The rows are grouped in 5 different ways at once. Each group adds its own fixed numbers to the row, and there is some noise. The rows also spread widely along 15 directions, which tell nothing about the answers.
In the rows, 128 means zero.
Known rows, each followed by its group in each grouping:
[ 60 124  85 130 151 110 152 179 112  95 128 121 139 178 147 104  79  68
 111 125 169 152 183 149 135 174 175 117  96] -> K109 ven K897 (0) K592
[147 164 201 119 108 158 162 160 106  57  88 149 117 110 141 139 113 154
  84 153 115 109 149 154 109 151 173 129 152] -> K987 zovuv K897 (4) K807
[153 127 174 103 103 129 131 142 113 109 113 133  99 111 109 145 140 202
  89 152 101  82 101 128  52 103 119 154 125] -> K890 Tozep K69 (4) K425
[152 162 234 115  93 133 131 113 135 129 114 144 106 173 102 140 131 129
 131 155 102 149 185 102 165 186 138 135 127] -> K109 sivu K735 (1) K592
[117 145 142 124 124 130 127 105 140 153 148 116 145 129 135 164 169 173
 179 106  99 169 147 104 149 119 130 158 153] -> K449 sivu K69 (5) K445
[133 128 167  82 137 129 101 151 106 108 127  99 114  95 143 140 135 161
 138 126 139 190 163 134 146 128 107  93 120] -> K449 Tozep K735 (5) K425
[137 131 145 106 134  98 171  79 159 171 170 117 146 159 107 145 158 137
 196  85  67 137 129 100 155 150  92 149 177] -> K360 ven K69 (1) K445
[168 131 150 101 103  83 146 129 143 142  97 143 124 127 137  85 141  69
 155 106 109 125 107  81 105 142  80 115 150] -> K890 zovuv K69 (3) K536
[128 184 178 123 142 155 146 157  98 106  92 129 121  78 138 131 108 126
 145 121 124 177 196 133 129 127 175  62 172] -> K987 sivu K69 (3) K536
[107 143 131 122 148 154  57 151  97 122 119 109 120  88 163 147  97 215
 116 134 173 119 155 109 137  97 177 118  86] -> K360 sivu K69 (2) K364
[115 129 173 101 138 106 173 115 117 181 133 132 176 158 134 130 153 118
 189 122  83 112 149  77 185 139 156 111 132] -> K867 Tozep K735 (2) K364
[ 88 121 122 102 140 161 135 158 116  89 155 123 146 116  68 121 108  92
  90 149 168 158 176 164  79 133 138 131 145] -> K867 Tozep K735 (0) K807
[123 126 123 105 113  94  93 127 124 167 104 123  89 132 131 103 109 122
 156 139 122 116 128  68  82 121 124  81 108] -> K987 ven K69 (4) K807
[136 156 138 124 118 118 111 105 153 136 127 108  81 150 127 120  65 166
 113 119 116  88 146 134 111 167 135 131 110] -> K109 sivu K69 (5) K592
[154 107 100 113  92  94 116 107 170 110 114 115 106 155 126 142 154 189
 143 122 129 126  93 115  91 172  73 187 118] -> K867 zovuv K735 (2) K807
[ 88 126 112 109 138 137 125  98 122 172 174 107 180 116 147 153 165 188
 190 137  84 136 134 112 140  98 136 153 122] -> K987 Tozep K69 (0) K445
[123 162 134 125  83  92 169 130 134 134  75 109 137 163 116 100  73 106
 121 181  83 101 155 128 113 164 140 148  90] -> K890 zovuv K897 (0) K364
[123  93 165  83 115 125 137  94 131 167 180 121 151 172  98 155 194 160
 151 151  71 137 107 105 133 124  85 186  98] -> K449 Tozep K69 (5) K807
[132 120 135 159 154 122 137 151 105 170 156 155 136 148 167 129 140  95
  93  70  86 113 122 122 152  94 155 129 115] -> K109 ven K69 (5) K425
[ 96 146 150  68  97 130 129 118 112  95 124 144 109  92 173  98 137 114
 146 147 122 110 164 101  77 143 144  94 148] -> K890 ven K897 (3) K425
[105 159 169 130  98 143 120 113 116 157  99 162 116 128 141 160 179 196
 177 153 118 103 150  38 100 134 187 139 141] -> K867 Tozep K69 (5) K425
[ 70 145 146 116 143 181 179 125 104 100 169 136 155 136  75 165 133 138
 122 152 119 143 187 146  91 139 172 150 161] -> K360 sivu K69 (5) K445
[146 126 198 115  79 145 110 117 106 137 136 177 139 156 181 116 160 114
  74 182  57  66 100 105 116 122 134 176  60] -> K109 sivu K69 (4) K592
[ 54  89 127  84 156 110 180 137  85 111 154 111 148 187 113 148 123 169
 156 155 119 121 150 133 109 142 157 122  89] -> K109 sivu K735 (1) K445
[135 127 179  90 128 132  76 124 122 157 150 135 119 105 169 124 174 104
 167  90 112 200 166  88 174 116 111  74 144] -> K987 Tozep K735 (5) K807
[ 55 126  99 112 156 140 156 114 124 132 172 119 169 150 120 149 124 148
 168 129 139 121 164 117 137 161 172 153 135] -> K360 sivu K897 (5) K425
[137 124 142 109 102 103 138 144 142 116  97 112 108 141  69 131 122 145
 134 153 138 156 135 111  90 150 104 150 139] -> K867 ven K897 (0) K807
[ 99 157 109  74 128 145 128  56 168 150 183  67 155 125 113 139 105 178
 179 159  81 124 162 165 129 157 112 162 120] -> K890 Tozep K69 (4) K536
[169 147  78 201 150 140 110 143 165 120 136 141  92 150 129 152 123 136
  78  38 150 145 124 156 124 173 115 173 157] -> K987 Tozep K69 (5) K425
[124 129  97 155 167 143 136 129 118 156 144 154 107 176 113 116 104  42
 117  91 143 154 159 112 123 182 125  99 133] -> K109 sivu K69 (5) K445
[107 113 200  40 109  94 137 129 123 130 146  77 139 113  95 123 111 192
 147 152  81 123 149 142 120  85 123 107 117] -> K987 Tozep K735 (3) K807
[174 128 110 128 182 166 102 131 112 136 136 136 147  89 126 160 168 127
 182 115 170 204 132 100 151 165  81 114 161] -> K987 Tozep K69 (4) K364
[ 68 137 127 145 147 139 168 156  85 147 129 134 130 196 116 140 100  88
  89 152  95 144 197 146 119 140 191 110  76] -> K890 zovuv K69 (4) K425
[193 151 112 134 140 119 134 116 155 127 125  86 108 124 108 126  75 121
 122 101 109 171 140 177 145 180  62 135 138] -> K109 ven K69 (3) K445
[107 118 192  78  92  99 147  96 154 126 143 147  81 177 124 130 160 163
 148 111  93  94 144  85  98 154 137 133 152] -> K109 zovuv K897 (1) K807
[123 147 169 131 112 172  93 129 103 107 108 150  51 160 118 143  96 157
  60 153 141 123 181 119  99 171 162 103  99] -> K867 zovuv K897 (5) K445
[151 161 140 162 131 192  83 113 142 125 160 140 109 127 136 166 154 136
  87  92 138 186 178 144 157 150 128 162 148] -> K449 zovuv K69 (2) K445
[125 143  57 154 134 163 147 116 137  84 134 150 112 120 119 142 121 138
 113 120 170 112 136 145  43 186 128 174 158] -> K109 zovuv K69 (3) K364
[ 82 157 105 139 111 149  99  98 131 162 127 149  86 147 111 130 105 148
 139 142 154  82 163  66  63 155 182 123 124] -> K360 zovuv K69 (5) K536
[ 70 125  79 120 183 130 135 134 163 120 190 110 156 150 100 136 116 123
 153  57 183 132 161 143 134 151 161 139 181] -> K987 Tozep K69 (4) K536
[147 161 186  95 111 133 123  88 143 172 109 144 137 103  94 116 126 130
 205 154 134  88 138  33 118 146 138 115 180] -> K867 zovuv K69 (1) K807
[106 102 101  86 151 103  96 127 127 138 145  84 116 137 130 132 107 165
 153 119 146 157 147 120 136 133 103 117  91] -> K890 zovuv K897 (5) K364
[127 122 116 112 116 120 107  95 118 149 113 156  56 170 136 132 147 120
 157 137 135 146 158  68  75 200 109  82 112] -> K109 zovuv K735 (4) K364

New rows, each followed by its group in each grouping:
[120 154 122 126 147 178  83  94 135 159 161 130 132 141  65 124  90  88
 129 150 178 142 193 103 139 180 133 139 125] -> K890 sivu K69 (3) K364
[149 121 146  98 134 107 156 104 136 125 134 126  98 118 149 146 136 211
 154  89  89  80  92 123  93 134 122 116 172] -> K987 zovuv K897 (4) K807
[133 114 131 124 122  87 135 133 116 173  99 125 130 172  94 111  86 135
 130 156 127  62 104  73 111 130 135 140  83] -> K890 zovuv K897 (1) K364
[ 75 147 126 138 139 138  90 155 116 135 136 132 120 137 164 110  76 132
  95 111 152  91 172 120 133 110 211 105 106] -> K987 Tozep K897 (1) K592
[108 158 144 107 117 145 125  84 120 163 140 148  97 102 176 123 118 158
 156 113  86  81 148  85 102 126 170  87 154] -> K360 zovuv K897 (5) K807
[162 128 175 140  98 106 134 153 148 115 113 170 107 145 130 138 184 116
 105  83 114 135 112  96  98 128 116 166 165] -> K109 sivu K69 (4) K425
[132 147 188 105  87 106 165 106 141 178 122 123 151 149  88 128 143 114
 165 156  53 151 160  93 136 128 121 146 133] -> K360 zovuv K69 (3) K807
[ 94 128 115 114 172 181 169 128 106 103 183 108 152 135  64 161  92 129
  86 153 120 145 183 202 106 151 148 136 134] -> K987 zovuv K897 (4) K364
[130 123 111 115 100 110 132 133 101 111 104 131  88 140 181 117 124 142
  98 139  83 123 119 137  78 130 110 121  88] -> K890 ven K897 (3) K445
[102 156  88  67 116 137 101  87 137 130 151  71 124  69 119 116  98 109
 175 172 102 196 200 155  80 143  88  83 132] -> K987 ven K735 (4) K364
[120 132  74 151 142 147 137 113 135 142 156 129 104 134  96 141  89 163
  85 109 124  71 116 146  63 146 137 160 136] -> K360 Tozep K897 (5) K425
[138 160  64 137 135 194 155  88 105 108 132 141 145  90 141 161 153 137
 175 180 115 167 141 145  72 185 114 154 154] -> K890 ven K735 (4) K807
[100 109 130  96 146 166  97  96 123 169 218 117 140 149 119 138 142 105
 112 140  88 167 170 150 138 126 102 143  83] -> K109 Tozep K69 (5) K592
[133 149 185 139  80 148 137 165  81  91  82 162 120 144 150 158 187 127
 108 172 108 193 161 106 124 138 146 145 106] -> K449 ven K735 (5) K445
[148 125 144 137  99 142  84 110 102 201 142 154  95 135 121 131 154  95
  80 142  68 144 138  96  81  83 108 111  93] -> K449 zovuv K735 (4) K364
[161 161  67 199 129 129 178 151 115 131  80 145 147 127 141 150 112 133
 118 128 108 116 101 132 100 148 148 176 137] -> K360 ven K897 (4) K364
[119 159 129 105 106 152 114 102 105 168 111 142 105  80 140 126 150 115
 174 170  86 172 160  79  63 118 123  77 142] -> K360 sivu K897 (4) K536
[ 76 155 131  95 100 135 120  86 134 113 149 108  90 142 145 136 106 181
 129 136 102 113 184 140  86 143 156 115 125] -> K449 zovuv K735 (1) K445
[129 134 151 109  97 113  96  82 167 200 154 110 114 156  56 124 101 147
 135 150 104  96 139  87 101 123 118 161 126] -> K890 sivu K897 (4) K592
[131 147  57 176 137 130 143 161  82 149  84 144 167  96 216 108 107 115
 127 123 110 100  92 125 109  97 167 124 100] -> K449 Tozep K735 (3) K807
[129 159 100 182 130 172 100 142 112 125 114 175 116 107 175 132 117 125
  76 109 144  92 134 113  98 122 181 143 135] -> K867 zovuv K897 (1) K425
[150 167 219 114 105 163 102 141 107 117  97 139  94 108 125 155 136 176
 115 160 121 154 176 107 123 128 157 111 132] -> K109 Tozep K69 (4) K445
[129 135 127  99 190 152 154 132 111 109 149  72 188  95  87 157  71 198
 162 153 143 122 129 171 150 138 131 137 139] -> K987 sivu K69 (4) K445
[ 98 140 157  92 112 159  94 158  92  88 102 112 143 100 113 146 116 169
 137 211 165 179 176 119 109 131 154 129  92] -> K360 sivu K735 (4) K807
[149 109 119  93 168 133 100 155 117  77 137 102 128  86 120 134  99 180
 124 123 193 141 109 144 109 148  82 131 131] -> K360 sivu K69 (0) K592
[100 178 104 167 112 175 108 127 132 129 137 109 157 111 132 155 103 157
 101 147 120 144 174 157 125 108 176 187 115] -> K449 zovuv K69 (5) K445
[152  93 146 131 115 102 102 133 122 157 129 137 114 155 137 169 199 219
 136 113 100 135  85  86 121 112  96 173  95] -> K987 Tozep K69 (3) K425
[186 178 153 151  71 117 119 105 120 176  65 159  92 104 197 117 150 127
 151 139  50 115 113  65 112 133 120 119 125] -> K890 ven K897 (5) K425
[ 71 104  99 129 130 123 111 154 126 115 160 143 120 184 165 110 130  84
  77 100 134 139 159 143 115 131 150 144  83] -> K109 zovuv K69 (0) K807
[159 165 114 167  90 118 126  87 192 160 133 138 118 153 138 130 122 144
 113  82  92  79 107 121 127 150 138 199 164] -> K449 zovuv K897 (4) K807
[105 160 113 107 114 144 102 109 132 139 119 137 100 113 128 115 135  68
 186 142 148 200 195  73 100 176 118  87 152] -> K360 ven K69 (5) K807
[140 140 128 146 111 103 173 162 113 109  81 101 114 150  87 142  65 184
  78 152 101 107 124 163  77 128 134 157  97] -> K360 zovuv K69 (3) K445
[148 158 161 121  59 132 147  99 126 102  95 159 131 111 169 151 195 174
 159 167  67 119 123  96  83 146 120 171 140] -> K987 zovuv K735 (1) K364
[127 177 125 146 145 174 140 106 116 144 124 155  71 139 117 140 112 108
 129 123 132 142 186 114  81 193 154  79 166] -> K449 Tozep K69 (4) K592
[141 148 196  95 117 157 164 116 145  74 148 116 143 124  93 175 160 217
 134 136 112 143 152 165 136 154 127 197 169] -> K890 Tozep K69 (3) K807
[ 69 149  82 139 130 135 143 122 136 138 162 144 148 145 116  87  78  41
 104 112 127  79 169 132  81 141 175 122 147] -> K987 sivu K735 (1) K425
[120 157 133 118  75 105 141 104 144 124  99 105  86 140 115 144  98 212
 132 154  85  95 135 119  71 144 140 156 123] -> K360 ven K897 (5) K445
[ 96 141 106 129 123 127  85 125 119 185 123 114  74 124 123 142 115 167
 147 136 120 161 174  94  63 100 151  89 108] -> K109 Tozep K69 (4) K592
[ 97 107  51 168 183 140 129 119  99 171 164 139 100 162 138 172 145 159
 143  74 126 165 148 122 104 134 146 111 119] -> K109 sivu K735 (5) K364
[161 157 147 142 125 171 133 116 142 103 149 138 158  82 112 175 169 166
 142 106 130 164 148 139 137 141 124 180 196] -> K987 zovuv K735 (5) K364
[107 164 143 157 119 166 110 129  89 160 116 149  95 157 179 140 126 118
  93 135  84 159 185 121 147 134 179  99  87] -> K449 Tozep K897 (5) K445
[188 152 184 125 111 120 145 148 114 177  88 139 174  89 132  89 111  60
 128 141  75 110 112  97 151  94 124 107 137] -> K867 Tozep K735 (2) K807
[112 157  90 142 108 159  58 135 140  99 113 132 110 114 178 143 149 148
 125 136 162 180 162 118 113 147 143 154 108] -> K867 ven K69 (4) K536
[111 123  79 141 174 133 124 131  71 151 109 126  78 149 141 144  89 182
 142 130 156 109 129  99  90 153 154  73  94] -> K449 ven K69 (3) K445
[156 166 159 130 112 162 132 103 113 141 120 173 128 106 147 111 140  83
 121 141 112  92 137  89 104 154 132 122 154] -> K449 zovuv K69 (0) K364
[115 142 133 108 151 157 128 176  91  95 116 111 128  64 134 140 123 144
 124 129 145 186 160 151  89  86 139  97 147] -> K449 Tozep K69 (5) K807
[152 171 112 129 116 147  90  90 165 151 146 108 130  75 114 133 127 137
 148 106 125 164 156 125 113 123  97 153 173] -> K449 sivu K69 (3) K364
[126 152 129 103 115 152  92  87 156 121 153 142 118  96 143 150 189 154
 193 105 148 169 166  88 115 167 118 128 192] -> K987 Tozep K735 (4) K364
[157 142 138 109 142 135 148 108 119 119 120  91 137 111 116 153  83 220
 126 160  91  80 112 157 118 135 114 153 105] -> K867 zovuv K69 (1) K364
[115 118 131 115 121  79 160  99 137 183 142 150 101 209 139 109 147  78
 143  91  61 111 135  81 120 166 105 109 113] -> K360 Tozep K69 (1) K364
[123 121  59 144 181 106 193 139 104 126 113 119 147 155 155 130  79 159
 153 120 125  53  76 141 104 166 153 132 107] -> K109 ven K69 (4) K536
[108 140 162  90 134 129 153 136 105 102 110 130 136 123 168 132 124 194
 152 144 124  72 122 115 124 136 181 120 128] -> K890 Tozep K897 (4) K536
[181 147 124 148 144 112 122 144 112 143  82 121  93 120 136 123  79 144
 107 116 106 108 108 128 102 135 113  95 113] -> K987 sivu K69 (4) K364
[126 132 180  99 109  72 156 176 120 115  81  86 110 141 132 128  92 181
  96 124  73 129 143 153 130  94 142 114  94] -> K867 Tozep K897 (5) K364
[ 54 123 133 112 136  98 170 162 124  83 145 131 133 171 160 126 125 150
 120  72 142  99 159 136 134 125 202 134 154] -> K890 ven K897 (0) K445
[139 138  56 186 116 140 109 143 100 131 100 170  87 154 135 107  81  90
  50 134 151  79 119 117  55 163 145 136  86] -> K360 ven K735 (3) K364
[ 68 152 157 115 107 171  95 144  92 106 131 143  92 119 136 147 121 160
  75 164 123 143 204 127  78 102 199 109 104] -> K360 sivu K897 (4) K364
[147 117 116 166 100 136 116 119 105 176 107 169 117 158 152 177 206 166
 137 156  83 157 108  72 101 125 123 176  87] -> K109 zovuv K897 (4) K364
[ 92 103 106 107 165 136 111 135  98 157 158 127 116 143 139 118 110  94
 131 121 133 149 156 114 111 122 134  83  92] -> K109 zovuv K69 (5) K807
[149 140 148 113 122 144 139 153 123 104 122 148 186  62 144 105 142  91
 121 130 126 102 100 118  98  83 125 155 166] -> K867 zovuv K69 (1) K536
[ 93 148 147  95 102 166 113 119  99 126 129 136  96 123  94 139 146  97
 131 184 118 211 220 110  77 156 123  90 117] -> K360 Tozep K735 (5) K364
[109 134 103 156 164 165 152 115 125 114 168 152 128 166 105 159 131 146
 118  89 150 120 149 148 123 183 165 147 159] -> K987 sivu K735 (3) K536
[142 112 172 108 163 138 129 129 102 131 174 133 122 161 127 127  99 127
  75  95 112  84 126 150 160 131 139 110 119] -> K890 ven K735 (4) K445
[111 129 112 163 133  90 195 182 125 112  98 134 164 158 126 135 106 170
 112  97 120  57  86 130 101 100 183 187 135] -> K360 Tozep K69 (1) K807
[136 197 186 126  80 116 196 136 140 101  68 112 148 147 118 136 113 131
 141 172  65 145 183 146 141 172 153 167 129] -> K890 Tozep K69 (5) K364
[123 145 114 159 102 118 131 135 132 156 132 120 149 145 180 131 127 147
  88 100  51 129 131 159 148  80 150 176  97] -> K890 Tozep K897 (3) K445
[137 165 155 122 104 140 125 135 112  97 106 140 148  92 222 112 112 154
  99 132  94  56 107 134 123 105 167 141 117] -> K449 zovuv K69 (4) K445
[122 125 180  90  98  78 104 135 148 162 131 111 128 137 148 108 144 113
 139 104  62 154 139 105 140  76 117 114 118] -> K987 sivu K69 (4) K807
[ 83 148 124 152  78 165 100 141  91 134 118 160 121 121 168 160 194 133
 107 169  84 191 182 107  81  94 171 149  93] -> K867 ven K735 (5) K425
[139 152 226  90  94 122 132 173 111  94  97 112 175 104 127 117 105 141
 106 173 115 118 150 131 171 117 152 150 104] -> K360 Tozep K735 (5) K425
[ 79 119  97  96 107 112  61 103 132 166 149 113  96 164 134  94  90 100
 116 146 128 116 163  97  96 133 133  95  72] -> K867 ven K735 (4) K445
[120 126 179  82 148 100 197 140 110 109 128 133 118 139 119 112 105 128
 128 103  97  72 134 128 107 140 147  81 164] -> K987 Tozep K897 (1) K364
[110 153 183 120  86 124  87 143 118 134  98 117  80 120 115 135  98 200
  83 155 117  96 155 106  83  81 176 131 103] -> K449 sivu K897 (1) K425
[144 126 163 103  78 103  63 111 148 143 118 121 123 144 159 132 151 197
 136 154 111  96 107  86 141 140 116 168  77] -> K987 Tozep K735 (4) K425
[109 171 114 156 146 114 182 137 101 136  85 124 136 139 187 157 107 193
 165 116  79 110 144 125 138 140 193 114 123] -> K360 sivu K69 (4) K364
[123 113 118 107 158 157  68  97  95 140 168 146  70 127 175 142 138 185
 116 104 139  93 126  99 107 134 129 101  98] -> K890 ven K69 (5) K364
[143 159 150 139 125 186  42 148  91 135 107 144  91  79 123 141 100 160
  86 158 180 134 169  98 100 113 165  97 110] -> K360 Tozep K735 (4) K364
[ 93 148  83 116 140 146 131 115  72 140  88 127 114 123 154 123 102 133
 186 199 126 137 156  85  65 155 139  79  88] -> K890 sivu K69 (1) K445
[155 148 138 107 160 112 200 133 146 101 131 103 206 124 125 131 105 120
 177 112 123 122 124 155 195 200 115 156 170] -> K360 Tozep K735 (4) K425
[155 157 134 131 124 166 169 109 111 138 124 174 125 111 108 116 143  64
 126 143 113 109 133 103  66 176 113 122 173] -> K449 Tozep K69 (3) K425
[122 153 176  87 104 114 109 114 145 152 132 124 177 111 157  74 102  80
 138 143  91  71 128  95 154 103 141 135 115] -> K867 sivu K69 (1) K536
[ 93 104 114  91 121  87 142 146 132 112 133 117 177 115 160 140 173 167
 188 116 135 139 121 101 117 102 137 158 137] -> K109 zovuv K735 (4) K364
[165 169 182 141 102 150 131 141 136  98  97 150 134 129 111 133 119 128
  93 133 140 121 160 129 148 170 151 161 148] -> K867 Tozep K735 (3) K364
[109 151 111 122 109 176  87  91  98 128 142 118  95 123 153 160 119 189
 113 189  98 145 170 143 102 166 134 134  65] -> K360 ven K735 (5) K425
[117 144 161 149  96 147 133 172 103  96 102 165 131 115 150 140 154 127
  95 133 124 147 155 122  94  91 179 150 136] -> K109 zovuv K735 (1) K807
[152 141 166 131 156 146 118 171 122 120 136 111 130 112 105 140  93 129
  78  96 138 166 161 161 173 126 132 127 137] -> K360 Tozep K897 (5) K425
[126 153 129  90 143 147 142 122 105 102 120  76 107  89 125 164  86 239
 145 176 102 142 152 174  82 144 121 110 113] -> K360 Tozep K69 (4) K592
[104 105 190  93  77 120  90 121 133 148 150 189  91 160 146 114 210 118
 111 107 118  92 119  41  86  99 144 143 132] -> K890 Tozep K897 (5) K536
[146 128 179  70 113 124  83 137 134 120 119 118 135 111 132 104 127 121
 142 152 146 135 131  97 136 130 102 128 115] -> K890 Tozep K69 (4) K807
[ 94 133 101  56 165 185 126 106 103  88 180  95 189  68 134 119 100 104
 153 200 137 146 165 173 107 153 106 127 110] -> K109 sivu K69 (4) K364
[103 116 104 111 130 150 107 146  77  83 127 111  93 123 179 174 142 212
 112 172 115 187 156 172  83 133 131 122  62] -> K109 ven K735 (4) K592
[154 147 155 128 150 133 144 184  93 118  90 110 165  83 126 143 115 142
 132 145 118 165 139 142 139  95 138 114 128] -> K987 Tozep K69 (4) K364
[117 129  87 110 154 116 206 114  93 100 113 100 117 129 169 164 104 233
 170 139  87 103 120 163  83 178 133 106 117] -> K360 zovuv K735 (2) K592
[143 112 144  82 128 138 183 129 109  73 123 111 151 130  93 151 125 168
 139 193 118 132 118 166  87 176  96 162 117] -> K109 zovuv K735 (4) K807
[120 126 148 165 159 126 161 155 111 164 134 158 152 176 151 152 149 116
 130  80 100 145 137 110 181 118 186 138 136] -> K109 sivu K897 (4) K807
[157 139 132 161 119 132 146 144 146 128 140 146 149 125 133 138 149 128
  81  74  92 111 100 153 121 102 134 183 157] -> K867 Tozep K735 (5) K536
[ 96 135  85 139 140 123 144 129 114 159 120 108 150 161 114 137  91 162
 136 166 117  87 129 124 102 139 161 158  80] -> K890 Tozep K69 (4) K425
[112 122 154  73 167  96 129 162 131 100 153  69 175 117 157 105  76 121
 114  88 113 155 163 186 206 106 122 108 105] -> K867 sivu K69 (3) K364
[142 128 136 117 158 167  91 155  86 101 122 150  90  97 176 115  95 136
  75 120 169  90 136 128 111 137 154  84 105] -> K109 Tozep K897 (2) K364
[ 63 156 116  96  83 158  87 140 127 116 131 117 160  51 136 113 136 111
 144 177 136 165 184 111  63  68 166 133 137] -> K987 zovuv K897 (5) K536
[145 156 134 132 115 127 142 113 156 136 114 118 131 136  96 152 147 127
 181 130 117 204 167 108 136 173  96 157 161] -> K360 zovuv K69 (1) K807
[127 158 172  94  78 121 201 136 141  62  83 125 129 145 102 111  95 110
 114 187 107 100 157 151  81 194 141 160 137] -> K109 zovuv K897 (2) K807
[129  85 167 129 146 112 131 154 104 161 147 156 101 198  74 121 106  98
  57 113 131  81 124 101 112 117 139 125  92] -> K109 zovuv K897 (1) K364
